The groups are shells around one centre, one inside the other: the same stretched ball of 3 dimensions in 8 sizes.
Known rows, each followed by its group:
[ -1  21  10   5  34   2  -3 -20  -8 -51  -2  -1 -10   5  25 -10   2  -1]
(5)
[-16  26  23 -41 -14 -66 -15  45  42 -34  22 -17  16  16 -52 -26 -16 -22]
(0)
[-40   6   8 -45 -58 -75  -8 100  66  18  19  -6  27  18 -94 -24  -7 -14]
(3)
[-28  18  16 -45 -35 -70 -11  72  55 -11  20 -13  21  17 -73 -26 -11 -19]
(7)
[  2   2   2  26  20 -16 -15 -14 -24 -13   5  10   3   8  21   2  -3   5]
(4)
[ -9  -2 -12  41  36  48  11 -27 -31 -18 -24  22 -20  -1  53   7  23  23]
(4)
[  7  26  19  -1  32 -28 -18 -22  -9 -55  13  -8   0  10  15 -12 -12 -11]
(1)
[-17  26  23 -42 -17 -69 -16  48  44 -32  24 -17  18  16 -56 -26 -17 -23]
(0)
[ 15   8   4  40  50   6 -15 -52 -46 -38   0  11  -8   5  57   5  -2   8]
(5)
[-18 -12 -13  28  -2   4   1  17  -9  17  -9  21   1   6   6   4  13  17]
(2)
[ 24   6  -4  70  82  53  -6 -95 -78 -50 -17  21 -26  -3 108  15  11  22]
(4)
[-21  -9 -13  26   4  18   7  13  -7   8 -15  20  -6   4  12   2  18  18]
(1)
[ 18   6  -3  60  70  43  -6 -78 -66 -45 -15  19 -22  -1  91  12  10  19]
(6)
[ 22  12   1  58  79  45  -6 -88 -68 -59 -14  16 -25  -2  98  10   8  16]
(3)
[ 13  20  10  26  57  15  -8 -55 -36 -60  -4   4 -15   3  58  -2   1   3]
(6)
[ 20   8  -4  64  80  57  -1 -89 -71 -53 -20  20 -28  -3 105  13  14  21]
(3)
[-36  13  13 -49 -49 -76  -9  90  65   3  21 -11  25  18 -89 -26 -10 -18]
(6)
[-38   9   9 -44 -49 -65  -5  90  63   8  16  -7  22  17 -85 -24  -5 -13]
(2)
[-13  -3 -10  31  21  30   8  -8 -18 -10 -18  19 -13   2  32   3  19  19]
(1)
[ -2  26  18 -13  19 -32 -13  -1   8 -50  12  -9   2  11  -4 -17 -10 -12]
(7)
[-13  -8 -15  40  24  40  10 -13 -26  -4 -22  24 -15   0  41   7  23  24]
(2)
[ 14   3  -4  55  60  34  -6 -65 -58 -36 -12  19 -18   0  79  11   9  17]
(0)
[-22  20  20 -44 -30 -76 -16  64  51 -17  25 -15  22  18 -70 -26 -16 -22]
(7)
[ -9   3  -8  30  31  35   8 -20 -22 -23 -19  17 -17   1  41   2  18  17]
(5)

New rows. What belongs after each?
[-26   2  -3  -2 -11  -9   4  37  18   0  -4   9   2   8 -20  -9  10   6]
(7)
[-10   2   4   7  -3 -35 -14  19   1  -3  10   6  11  11 -13  -5  -5   0]
(2)
[  8  23  11  16  51  11  -6 -44 -24 -63  -3   1 -15   4  46  -7   1   0]
(4)
[-13  30  28 -48 -16 -82 -21  47  46 -38  30 -21  21  18 -61 -29 -23 -28]
(5)
[-20  22  23 -47 -31 -88 -20  64  51 -19  30 -18  26  19 -74 -27 -21 -26]
(2)
[ -9  25  16 -18  14 -24  -6   9  17 -48   7  -9   0  10  -9 -18  -5 -11]
(3)
[-17  -3  -9  24  13  22   7   3 -10  -6 -15  17  -9   3  20   1  17  16]
(0)
[  7   5  -6  51  61  51   4 -62 -51 -41 -21  19 -25  -2  80   8  17  20]
(2)
[-21 -15 -18  35   3  24   8  12 -14  18 -18  26  -6   3  17   7  21  23]
(3)
[  0  -7  -9  48  31  18  -5 -29 -41  -6 -10  22  -8   3  47  11  10  19]
(2)
[ -6  12   2  16  32  17   2 -19 -13 -37 -10   8 -13   3  31  -5   9   7]
(6)
[ -2 -11 -15  57  36  39   2 -35 -47  -4 -19  28 -14   0  60  14  18  26]
(6)
[  8  13   9  21  34 -15 -17 -29 -26 -36   7   4  -1   8  30  -2  -7   0]
(1)
[-35  13  10 -42 -39 -56  -3  78  58  -3  13  -8  18  15 -73 -24  -4 -13]
(2)
[  9   2   0  42  39   5 -13 -40 -43 -23  -1  14  -6   5  49   7   1  11]
(3)
[-17  -7  -6  17  -6 -16  -5  23  -2  12   0  14   7   9  -7   0   5   9]
(6)
[-14 -11 -13  35  11  16   2   1 -20   8 -12  22  -5   4  22   6  15  19]
(0)
[-22  10  13 -30 -34 -76 -18  64  41   1  24  -7  26  18 -66 -19 -15 -16]
(3)
[-29 -13 -12  12 -22 -12   2  46  12  28  -5  18   8   9 -23  -1  12  13]
(4)
[ -4  -7  -8  40  22  11  -5 -16 -30  -2  -8  20  -4   4  34   7   9  16]
(1)
[-19 -12 -17  37  11  32  10   3 -18  10 -20  26 -10   2  26   7  22  24]
(5)
[  9  17   4  32  60  32  -1 -57 -39 -58 -12   8 -21   1  67   0   8   9]
(4)
[-31  17  15 -47 -38 -67  -8  77  59  -9  19 -12  20  17 -77 -27  -9 -18]
(1)
[-17  31  29 -55 -24 -88 -20  57  54 -36  31 -23  23  19 -72 -31 -23 -30]
(3)
[-17  -8  -6  18  -7 -17  -6  24  -2  14   0  15   8   9  -8   0   5   9]
(5)
[ 18  17   9  35  60  12 -13 -63 -46 -56  -2   6 -13   4  65   2  -2   5]
(6)
[-39  11  11 -50 -53 -73  -6  97  69   7  19 -10  25  18 -93 -27  -8 -17]
(5)
[ 20  10   0  56  73  39  -7 -82 -64 -53 -13  16 -22  -1  92  10   7  15]
(2)
[  2  30  20 -10  31 -23 -12 -15   1 -61  10 -10  -3   9  10 -16  -9 -12]
(3)
[-13   1   3   3 -10 -40 -14  28   7   3  11   6  14  12 -22  -6  -5  -1]
(3)
[ 17  22  16  18  48 -17 -21 -46 -31 -57  10  -2  -4   8  40  -5 -12  -6]
(4)
[ -9  25  23 -32  -7 -69 -21  32  30 -35  26 -15  17  16 -43 -22 -20 -22]
(1)
[-11  -2   0  13  -4 -28 -12  19  -2   5   6  10  10  10  -9  -2  -1   4]
(3)
[ 20  21  12  30  62   5 -16 -64 -44 -63   2   3 -12   4  63  -1  -5   1]
(3)
